The rows of a group lie close to one hidden flat surface of 6 dimensions, which may be shifted away from zero. Surfaces can cross.
(in the rows, 128 means zero)
Known rows, each followed by its group:
[104 117  95 117 137 129 124 115 123 103 168  99 139]
Mulu
[106 128  83 151 167  36 139 112 118 105 141  97 134]
vifel
[104 134 124 163 149  26 130 115 128 137 123 115 126]
vifel
[144 138 163 118 106 125 126 132 141 184 107 107 103]
Mulu
[146 145 128 138 131 114 130 146 125 108 106 148 123]
vifel
[144  79 167 129 101 171 161  89 138 211 135 114 134]
vifel
[123 146  64 139 108 165 105  90  98 130 161 107 131]
Mulu
[100 101 166 134 119 153 105 134 174 181 128 168 163]
vifel
[160 127  89 195 135  48 116 134 103  99 124  80  90]
nin
[125 132  70 119 121 135 123 117 138 122 160  67 129]
Mulu
[120  88  98 126 139 102 138 136 134  77 127 111 129]
nin
[158 181  96 152 124 141  99 194 173 115 109 129 127]
fuv
[133 135 102 153 116 114 125 122 100  94 116 145 118]
Mulu
[ 89 122 135  42 131 178 128 105 139 124 157 124 140]
nin
[124 133  95 178 136 160 103 116 102 106 168 135 145]
nin
[145 113 155 148 127  73 154 116 128 169 105 118 111]
vifel
[133 132 107 129 123 128 122 138 122  99 130 137 123]
Mulu
[164 160 117 145 168 114 131 220 169  80 115 134 143]
fuv
[206 167 154  73  90 221 146 182 110  79  71 137  65]
vifel
[127 159 106 104 132 170 122 143 124  96 147 126 141]
fuv
[150 153 176 121  98 153 116 119 102 174 106 146  85]
nin
[122 112 120 159 113 120 129  72 117 201 140 114 136]
Mulu
[ 99 114 114 142 138 120 127 125 133 116 137 149 155]
vifel
[156 197 105 145  98 136  88 166 157 160 103 124 100]
fuv
[151 179 121 140  64 216  85  52  72 207 135 146  87]
Mulu
[130 181  80  93 115 121 106 109 108 129 151  67  89]
fuv
[114 107 155 124 125 118 136 121 129 131 111 155 135]
nin
[139 142 101 171 149  96 124 191 177 115 115 127 154]
fuv
[110 112 145  97 118 158 135 116 133 128 128 149 136]
nin
[ 90 103 142  73 130 123 137 102 144 141 142 111 140]
nin
[107 128  73 123 141 101 127 123 137  84 149 103 135]
fuv
[123 152 164  89 137 126 114 119 114 157 146  84  98]
Mulu
[120 155  34 168 160 110 103 197 210 106 159  69 172]
fuv
[140 193  73 141  96 162  76 144 160 164 135  88 125]
fuv
[147 204 144 147 130  69 127  98  72 170 109 108  69]
vifel
[132 150 140 178 141  86 108  97  90 185 151 111 105]
nin

New rows. What belongs after each?
[149 113  94 195 119 109 109 122 105 115 137 110 119]
nin
[106 102  46 178 117 103 136  97 129 116 140 110 158]
Mulu
[ 99 147 147  56 146  92 137 124 129 113 129 112 116]
nin
[ 74  98 113 102 141 137 132  92 137 132 174 108 167]
nin
[130 144 105 166 121 184 103 131  97 110 152 160 139]
nin
[117  57 182 123 128 100 166 160 217 182 104 131 175]
Mulu
[ 91 130 137 142 126 141 103  96 135 183 160 138 160]
vifel
[125 140 151 149 134 102 108  90  82 138 129 148 106]
Mulu
[ 91 139 163 101 154 138 130 122 127 130 131 179 154]
nin
[155 176 119 143 121 189 109 193 163 108 107 169 141]
fuv
[ 98  90 154 139 147 167 119 137 123  70 133 218 178]
Mulu
[109 155 145 110 127 203 105 113 112 123 156 170 144]
nin
[ 97 136 125 107 131 103 104 115 159 174 165  73 125]
vifel
[112 121 120 104 137 115 131 117 127 115 149  98 133]
nin
[ 84  95 136  87 131 140 136  97 136 146 155 112 142]
nin
[147 193 134 153 137 185  87 152  89  87 134 184 124]
nin
[ 85 175 101 131 141 117  75 109 118 140 163 141 141]
vifel
[130 155 145 123 122 136 114 108 120 183 133 119 114]
vifel
[101 131 100  91 141 146 118 120 119  99 163  94 133]
nin
[128  90 102 167 116 132 127 106 123 142 140 112 137]
nin
[158 153 101 129 113  82 132 140 130 142 107  85  85]
Mulu
[139 165 158 105 131 168 129 119  99 138 128 140 108]
fuv
[123 145 106 105 125 154 128 108 116 146 162  80 111]
vifel
[110 106 145  79 144 161 140 161 178 118 147 105 150]
Mulu
[141 185  30 127 104 147  91  96  78  98 162  67  88]
Mulu
[148 143 215 119 108 148 121 115 114 206 103 148 104]
Mulu
[101 103  87 165 141  78 131 111 153 141 150 100 169]
fuv
[155 178 192  80 117  96 137  87  51 151 104 114  36]
fuv
[134 113 108 168 109 135 128 132 125 105 105 182 139]
Mulu
[118 152 211  68 145 173  96 144  97 106 147 164  99]
Mulu
[ 93 102 145 173 179  62 137 150 125  76 119 197 173]
nin
[111 137 134 129 154 100 125 144 113  96 129 160 140]
nin
[ 98 112 138  94 133 122 103 157 189 141 150  85 137]
vifel
[131  78 172 147 114 153 154 127 149 164  99 178 150]
vifel
[161  78  72 173 114  89 138 169 131  32  90 127 116]
nin
[ 93  79 161 154 148 136 132 115 110 106 148 202 174]
Mulu
[ 85 131  90 151 144 153 112 117 128 103 158 170 180]
vifel
[148 145 152 180 102 116 113  86  65 169  99 182 101]
Mulu
[144 164 169 140 116 143 122 107 133 237 139  99 114]
fuv
[146 175  93 106 136  51 123 161 114  53  96  96  79]
fuv
[148 116 125 134 144  71 160 125 122 127 120  87 108]
vifel
[124  59  99  42  82 163 150 118 154 104 111  86 112]
nin
[150 168  69 173 128  42 116 117  73  75 109 117  79]
Mulu
[140 177 167 123 106 148  95 144 130 156 109 174 100]
vifel
[123 108 222 107 135 118 134 120 143 211 127 114 125]
Mulu
[129 158 122 168 119  64 102  55  56 174 140 105  87]
Mulu
[153 132 127 123  91 181 127 131 148 155 109 130 123]
Mulu
[172 153 136 122 104 132 135 181 157 118  78 136  98]
Mulu
